The rows of a group lie close to one hidden flat surface of 11 dimensions, which passes through zero. Surfaces can cross.
In the rows, 128 means zero.
Some rows, each with its group after it:
[185 114 139 130  90 132 129 173 134 160 141 104 118 153  73 126  92 134
 116 133 107] -> (0)
[136 121 120 138 103 132 149 162 168 129 109 143 133 132 114 124 102 103
 105 101 118] -> (3)
[107 145 149 109 148 123 115 107  98 126 129 100 134 127 136 132 140 171
 162 100 136] -> (4)
[127 143 138 140 132 147  97  48  91  98 146 167 127  87 137 109 219  76
 177 120 180] -> (0)
[143  82 122  94 128  97 106 123 115 141 119  91 133 159 120  80 115 135
 117 142 117] -> (1)
[183  85 142 102 122 129 120  91 119 157 130 162 105 117  98 123 125  88
  82 192 118] -> (2)
[126 140  68 102 103 122  82 151 147  82 174 142  92  98 106 185 156 148
  98 150 111] -> (3)
[128  89  78 191 183 136 110 134 165 140 130 158 101 156 160 180  71 110
 127 102 108] -> (0)
[ 77 101  93 117 162 141 140 112 156 105 100 163 103 137 201 164  94 127
 106 142 101] -> (6)
[133  96 119 116  96 166 138 143 155 104  98 150 112 174 137 103  98  91
 164  67 103] -> (3)
[136  81 131 157 134 127  94 115 118 202 104  67 120 139 103  86  92 142
 119 110 139] -> (3)
[171 140 195 104  77 147 138 124  91 136 120 126 137 135  90  92 174  92
 164  93 138] -> (2)
[117 129 138 138 180 109 131 148 103 117 137 127 131 128 108 178 117 167
 122  99 109] -> (4)
[156 142 131  89 147 168 154 124  74 175 157 138 132 137 123 119 115 128
 152 198 115] -> (1)
[107 169  78 125 172 131 125 111 146 213 132 104 146  99 152  90 115 130
 100 214 158] -> (5)
[147 177 145 163  78 140 117 161 203 104 138  82  95 133  77 171  84 211
 132 110 134] -> (2)
[108 164 125 180 110 165 113 143 126 140 139  96 111 123 141 163 125 162
 173  90 148] -> (2)
[121 137 109 148 170 104 106 134 137 153 121 128 122 114 126 131 161 104
  86 150 136] -> (1)
[147 116 137 151  96 131 130 176 157 126 113  87 113 166  99 127  83 158
 129  98 111] -> (1)
[146 165 168  89 157 129 201 158 143  93 114 153 166 153  87  92 110 134
 139 136 112] -> (5)
[ 97 145 137 120 137 157 141 122 126 115 108 137 106 146 191 158 127 140
 149 140 118] -> (5)
[116 128 115 160 154 103 110 149 165 151  97 138 124 104 112 146 148  97
  63  94 134] -> (1)
[116 159 110 167 183 125 124 143 136 125 143 118 132 144 144 147 124 156
 150 137 132] -> (0)
[135 134 105 120 151  97 110 118 123 162 142 105 155 112 109  79 148 122
 112 158 150] -> (6)
[128 128 136 141 177  79 118  98 107 123 153 139 138 106 152 165 150 142
 102 169 139] -> (4)
[126 153 125 118 174 133 137 126 127 117 124 138 122 148 139 114 157 120
 132 175 126] -> (6)
[118 144 110 144 111 113 121 176 144 144 123  67 116 166 160 121 121 168
 117 174 123] -> (6)
[111 161 145 152  91 127 134 153 134 134 123 125 133 118 165 166 149 120
 137  83 136] -> (0)
[101 180 142 100 146 155 151 114 122 143 112 138 150 103 128 112 143 126
 147 116 145] -> (2)
[ 83 198 137 138 128 155 145 176 134  76 127  85 127 151 131 140 134 201
 183  94 128] -> (2)
[155 142 144 107 116 131 119 109  94 160 153 118 150 130 123 100 143 113
 172 118 143] -> (0)
[119 102 112 131 130 163  91 119 128 112 116 112  84 169 144 130 122 136
 168  99 113] -> (3)
[149 125 139 203 145 128 119 121  84 114 167 150 129 104 104 159 174 100
 146 118 150] -> (5)
[120 126 156  81 109 111 112  48  56 142 150 131 161  77 141  97 189 112
 155 131 167] -> (4)
[123 113 140 147 148 107 110 135 102  95 127 127 114 156 158 152 166 120
 144 112 117] -> (1)
[131 149 134  98 128 148 142 154 138  91 118 141 105 165 139 130 148 126
 138 147 105] -> (5)
[129  69  82 143 134 150 103 107 145 194 116 114  95 140 161 120  63 119
 100 167 116] -> (4)
[ 77 137  80  89 147  79 104 115 134 112 143 120 152  89 157 133 149 152
  95 132 135] -> (6)
[152 170 122 128 129 117  99 108 180 103 146 122 125  95  47 106 149 150
 114 139 162] -> (5)
[126 104 134 112 174  82 138  93  62 207 142 132 187  93 149 111 130 101
 112 133 142] -> (0)
[129  56 124 133  97 100 108 105 148  98 114 146 134 108  95 132 101 113
 100  46 124] -> (5)
[114 158 108  96 129 174 153 135 152 131 107 149 121 142 151  99 128 104
 141 159 122] -> (3)
[102 130  91 169  98 167 105 148 144 152 111 121  98 121 153 130 141  97
 126 112 139] -> (3)
[141 108 177 151 124 151 148 136 134 158  90 139  91 137 134 181  90 131
  95 131 107] -> (5)
[108 110 136 118 164 101 147 120 138 102 112 144 148 126 138 140 104 141
 113 102 115] -> (0)
[121 106 104 135 128 147 117 116 154  88 119 142  95 136 124 131 118 129
 121 137 120] -> (0)
[146  99 105 168 132 135  81 125 146 159 122  98 106 145  98 101 116 117
 134 101 141] -> (3)
[ 91 120 102  84 122 159 114  64 125 135 122 142 125 131 218 112 115 120
 181 129 136] -> (2)
[158 105 145  99 140  84 142 111 136 115 143 170 148 138 154 159 107 114
 116 131 111] -> (2)
[ 65 153  60 117 150 130 133 124 178 107 126 132 146 119 185 118 103 145
 134 127 135] -> (4)
[130 159 154  64  56 148 169 119 158 156 105 101 157  99  92  71  89 159
 121 137 144] -> (1)
[104 121 102  97 160 108 123 108 108  94 158 129 153 146 173 132 113 158
 179 114 116] -> (1)
[100 176 112 197 138 157 141 176 136 135 128 132 104 126 173 181 152 126
 129 151 133] -> (3)
[111 109 124  47 138 152 110  50  92 183 123 120 133 100 139  88 110 141
 136 158 137] -> (4)
[171 114 186  86 117  87 125  92  88 142 137 113 150 125  98  99 148 136
 126 148 139] -> (4)
[110 100 116 159 101 153 122  85 110 138 134 159 124  83 153 143 132  93
 127 112 149] -> (1)
[164  77 162 134  77 139 125 119 102 142 116 126 115 129  98 112 125 101
 121 117 126] -> (1)
[164 111 156 182 110 141 134 138 107  84 157 139  97 149 121 171 129 141
 146 162 120] -> (1)
[113 118 116  82  73 149 123 123  85 187 124  89 138 125 165  81 130 120
 146 139 132] -> (0)
[150 128 165 123 135 118 161 124 144 106 120 151 139 138 108 133 105 132
 123 127 121] -> (6)
[162 131 210 124 125 112 171 110  80 108 134 171 152 104 102 157 158 113
 121 132 130] -> (5)
[138 126 116 140 154 125 126 136 111 144 144 126 126 134 130 133 125 130
 126 158 125] -> (6)
[107 129 155 145  92 166 132 163 122 112  93 132  67 121 139 199 149 135
  92 123 102] -> (3)
[154 163 130  65 171 120 127 105 112 127 152 158 159 118  89  98 162 106
 150 129 135] -> (1)
[111 132 132 135 130 115 141 147 184  77  96 146 118 127 113 148 120 139
  88 107 116] -> (2)
[121  99 136 147 105 134 114  82 139 118 107 151  99 128 193 144 142  97
 122 142 139] -> (4)
[188  89 121 125 110   4 101 105 115 137 220 126 199 145 197 170  88 136
 160 102 126] -> (2)
[149 176 152 156 136 128 122 157 132 119 135 110 122 136  87 130 163 141
 138 125 140] -> (4)
[147 146 106 152 155 101  89  95 128  81 187 143 130  89  78 148 167 145
 134 145 155] -> (5)
[148 140 150 158 108 119 107 119  74 129 163 123 132 106 117 136 194 114
 146 139 155] -> (2)
[120 128 160 121  98 150 119 133 135 107  94 126  83 123 110 159 149 137
 101 116 117] -> (3)
[181  79 118 137 119 133  84 103  96 163 164 113 115 123  55 106 115 122
 130 137 135] -> (5)
[128  98  93  74 140 112 131 104 151 131 141 146 148 133 153 122  67 139
 124 136 109] -> (0)
[118 113 157 113  91 138 164 169  97 124 120 116 132 154 160 161  99 151
 145 100  92] -> (3)
[121 123  94 104 109 184 155 142 130 129 119 159 117 151 154  95 120  83
 147 153 110] -> (4)
[107 134  97 146 201 128 127 120 108 117 142 154 116 138 173 150 150 116
 132 175 123] -> (6)
[132  96 101 108 138 116 114  69 119 128 151 175 140  97 157 136 126  93
 124 131 135] -> (0)
[163 112 141  26  89 103 132  97 101 173 140 110 173  97  63  54 116 132
 104 153 133] -> (6)
[112 137 136 101  63  59 109 136 123 108 148  91 167  79 118 139 156 166
  98  91 145] -> (6)
[141 162 146  92 176 161 171 136 132 135 128 160 120 151 139 159  90 148
 136 176  97] -> (2)
[124 117  98 147 113 111 115 170 125 157 125 120 121 133 153 137 151  91
  91 144 117] -> (5)
[129 165 100 152 144 154 125  93 152 173 151 127 148 100 128 100 104 132
 157 155 171] -> (6)
[119 160 116  93 104 101 120 138 131 137 146  90 147 115 131 110 141 165
 117 165 140] -> (6)
[112 169 114 108  91 105 150 144 179  71 136 124 159 137 156 107 123 146
 150 123 137] -> (4)

New rows. What belongs after each?
[ 93 151  89 168 188 185 114  79 170 165 116 118 102 119 145 123  76 166
 152 159 159] -> (5)
[130 136 119 128 158 168 113  98 126 158 111 137 113 137 134  86 148  90
 151 142 142] -> (0)
[116 107 144 122  90 207 155  95 141 115 103 204  72 104 164 207  96 104
 117 128 106] -> (6)
[123  36 151 107  83 164 125  80  87 123 105 140  87 102 104 151  88 141
  93 126 104] -> (2)
[137 121 111  94  87 153 117 149 125 167 136  98 112 128 111 127  94 152
 119 139 110] -> (6)
[120 121 144 147  92 124 127 149 124 135 116 101 123 142 152 152 120 140
 137  89 120] -> (5)
[ 71 127  77 101  96 151 113 139 158  91 118 131  98 123 179 161 117 147
 122 104 108] -> (3)
[129 116 131 121 146  89 140 147 119  97 135 135 152 134 126 132 134 129
 113 130 113] -> (2)
[102 163  94 159 159 126 107 118 147 156 136 119 139 114 158 119 140 121
 144 123 158] -> (0)
[ 99 161  74 202 190 173 100 150 104 184 146  89 105 166 196 132 133 134
 192 153 140] -> (0)
[125 111 172 140 101 141 166 148 120  98 103 130  96 154 160 171 111 154
 107 173  98] -> (1)
[ 82  98 165 106  72 174 169 105 163 100  37 157  81 124 180 130 113 111
  76 158 116] -> (1)
[119 134 118 109 125 112 115 160 156 119 100 103 115 146 111 100 148 131
  95 133 119] -> (6)
[119 126 115 139 128 162 152 114 172 152 106 114 127 162 170  97  50 145
 159 141 133] -> (6)
[119 145 125 138 165 118 155 128 146  78 135 183 131 124 155 170 137 118
 120 145 116] -> (3)
[136 133 153 108  50 184 140 108 133 121 123 161 105  91 110 145 130 108
 132 113 133] -> (4)
[126  91 138 136  73 110 102 132 117 130 115 123 113 118 150 151 148 104
 106  86 124] -> (5)
[219 137 138  89  64 115  98 108 105 189 195 103 169 123  69  77 125 112
 189 106 153] -> (0)
[121 157 102 153 101  98 107 144 128  83 173  89 129  88  85 133 164 185
 100 188 154] -> (0)
[ 81 126 129  76 131 150 105  65  94 144 112 104 135 115 167  95 140 147
 177  98 146] -> (4)
[165 140 151 115 113 119 163 157 138 172 118 111 155 129  76  89 103 129
  98 152 128] -> (3)
[145 142  74 173 111 195  82 146 170 131 124 151  65 135 106 117 170  58
 133 130 139] -> (3)
[114 104 125 198 134 158 118 142 118 151  99 146  84 120 151 165 153  80
  96 127 127] -> (0)
[ 98 158  92  89 188 142 132  98 168 132 113 137 120 133 150  98 118 146
 122 197 129] -> (3)
[112 148 109 134 136  59 117 134 140 118 159  75 157 120 146 123 123 197
 106 184 146] -> (1)
[106 113 146 145 184 137 152  98 131  73 103 193 110 148 182 168 133 104
 138 126 114] -> (3)
[130 124 176 148 120 109 121 119 141  97 105 134 115 118 108 163 146 137
 111  81 136] -> (4)
[128 161 154 160 132  98 130 128 194  33 127 154 128 111  86 163 146 149
 115  82 144] -> (0)
[170  39 173 175 122  43  86 107  69 162 132  89 147 144 126 120 145 106
 111  91 139] -> (4)
[180 118 117 139 127  69 108 140 173 119 143 142 136 151 122 112 145  87
 102 149 127] -> (2)
[110  74  73 125  85 101  80 115 104 172 150 104 133  69 128 144 119 123
  75 114 130] -> (3)
[110 117 139 129 123 134 140 109 135 151  97 150 144  91 116 123 123 100
 105  77 138] -> (2)
[134 129 118  99 127 123 122 106 151 103 137 133 114 134 139 124 124 145
 119 180 122] -> (2)
[129 120 104 136 168 155 150 168  71 134 148 162 136 134 110 138 142  91
 135 129 100] -> (4)
[ 94 110  57 122 140 135  81  57 130 125 151 132 128  95 162  94 139 113
 151 151 161] -> (0)
[ 85 149 104  87  91 179 130  97 140 129 120 147 130  78 126 120 124 126
 140  93 145] -> (4)
[158 164 207 119 135 103 167 154 110 126 127  87 156 156  88 121 115 187
 147 134 127] -> (3)
[159  65 121 157 103 105 138 110 121 129 162 140 139 103 104 156  62 146
  94 160 122] -> (1)
[117 122 119  77  78 104 133 109  91 136 174  93 183 112 154 109  95 173
 176 112 135] -> (4)
[130 107 134 108 132 117 136 122 138  69 125 156 131 134 111 138 120 131
 128  99 110] -> (5)
[182 109 129 147 165 171 141 134 108 168 158 164 113 133  68 160  81 114
 133 135 104] -> (6)
[110 117 153 118  99 126 122  82  89  87 151 146 126 107 173 170 146 142
 160 117 136] -> (2)
[ 90  83 102 137 149 163 121 100  44 184 132 126 129 103 156 114 135 101
 141 136 130] -> (2)
[165 147 175 167 108 134 133 117 109  84 145 158 107 110 101 155 193 107
 126 161 149] -> (1)
[114 125 169  71 118 132 166 123  97  65 112 150 125 139 142 139 143 150
 130 148 101] -> (0)
[141 153 151 145 123 138 127 113 104 104 146 157 117 110 133 156 185 104
 141 143 143] -> (0)
[ 92 120 103 166 152 142 111 107  72 179 134 128 139  69 130 124 162 102
 115 130 159] -> (2)
[108 120 114 101  93 124 126 154 176  53  93 148 115 148 128 111 152 101
 122  70 110] -> (5)
[ 91 179 114  86 101 112 143 148 183  67 124 103 145 126 138 120 114 196
 134 127 131] -> (0)
[148 120 104  99 145  36 117 101 120 109 209 121 172  98 137 164  96 196
 101 202 128] -> (2)
[140 148 101 206 181 144  98 123 159 236 113 137 129 120 143 122 133  54
 130  90 161] -> (0)
[144 128 170 110 152 139 152 149  50 126 140 146 123 162 152 168 155 118
 168 118  93] -> (1)
[143  99 145 121 146  88 114 137  98 154 139  79 148 150 108 127  94 171
 132 103 113] -> (4)
[141 153  95 100 122  94 161 169 117 123 181 134 196 100  81  97 127 126
 121 143 130] -> (4)
[145 101 140  99 130 159 137  79 143 173 103 180 113 119 153 139  91  79
 115 129 119] -> (2)
[135 113 145 116 156  99 144 120  81 103 168 149 160 125 129 164 122 146
 149 110 114] -> (6)
[142 135 103 156 122 147 125 175 142 154 132 103 127 142  88 111 113 126
 128 120 122] -> (4)
[134 123  96 154 136 161 139 196 184 134 104 118 100 174 105 126  74 129
 113 118  96] -> (4)
[125 106 100 113 146 123 123 123 131 139 134 117 131 139 127 110  92 146
 123 149 117] -> (0)
[168  98 166 151 137  74 148 150  94 132 139 106 152 166 125 120 117 135
 125 151 116] -> (6)
[152 174 105 126  98 131 152 165 156 117 158 146 161 127 108 100 137  94
 151 125 137] -> (3)
[ 69 118  92 152 144 128 110 104 114 106 127 130 121  87 156 140 150 137
 109 138 143] -> (2)
[126 141 154 122 105 106 122 110 125 160 111 108 142  76  93 110 153 133
  81 132 160] -> (3)
[160 118 146  90 140  94 136 110 117 158 131 144 147  94  80 104 139 107
  69 175 132] -> (1)
[ 82 144 136  52 130 158 161 115 148 125  76 116 122 147 163  94  95 162
 128 144 108] -> (3)
[ 66 152 115  77 226 101 115  94 107 117 105 108 163 127 140  82 161 152
 149  98 136] -> (4)
[175 155  99 138 191 166 111 123 132 165 167 130 116 175 123 110 107 121
 193 164 128] -> (0)
[124 149 153  80 104 119 122 103 105 126 134 107 161 106 103  89 154 145
 155  93 150] -> (4)
[115  94  86 139 117 113 120 137 118 119 154 148 134 115 158 164 113 116
 117 109 113] -> (3)
[113 121 101 156 117 149 102 126 141 143 117 115 107 131 142 108 138 113
 134 117 139] -> (2)
[103 130  86 134 130 112  96 106 165  99 122 133 117 120 162 109 162 110
 113 151 148] -> (2)
[123 167 116 113  78 156 123 137 150 151 137  95 122 109 119 127 119 161
 139 139 142] -> (6)
[105 186 119 128 156 194 153 167 161  86  84 173 102 144 103  98 192  69
 138 114 125] -> (4)
[103 157 127 118 163 162 127 158 111 124 110 113 131 139  86 108 149 136
 161  65 120] -> (4)
[152  66  92 130 164  98  92 104 124 119 148 139 123 150 112 113 113 110
 126 131 117] -> (1)
[129 137 133  95  97  89 126 133 107 129 167  65 179 147 143 103  95 194
 180 108 131] -> (4)
[170 157 142 129 134 102 157 177 105 107 173 120 150 166 121 130 135 144
 152 180 114] -> (4)
[110  97  56 153 113 171 141 167 119 148 144 152 130 132 150 120 100  77
 138 123 109] -> (4)
[132 112 159  96 107 116 179 161 139  50 104 150 139 198 166 119 115 119
 157 107  89] -> (4)
[125  84 129 176  81 123 121 128 179 115  92 124 103 114 117 132 102 122
  73 117 134] -> (1)
[123 102 132 143 168 155 108 105 101 167 116 133  93 119 121 165 122 129
 111 131 118] -> (4)
[131 111 108 198 120 104 101 118 155 143 142 124 109 110 159 177 115 130
  95 147 142] -> (4)
[131 110 125 178  79 118 110 121 138 117 122 136 124 112 148 127 160  79
 121 101 153] -> (4)
[128 120  78 167 173 129  98 122 127 182 145 110 125 130 136 114 115 124
 120 170 143] -> (3)
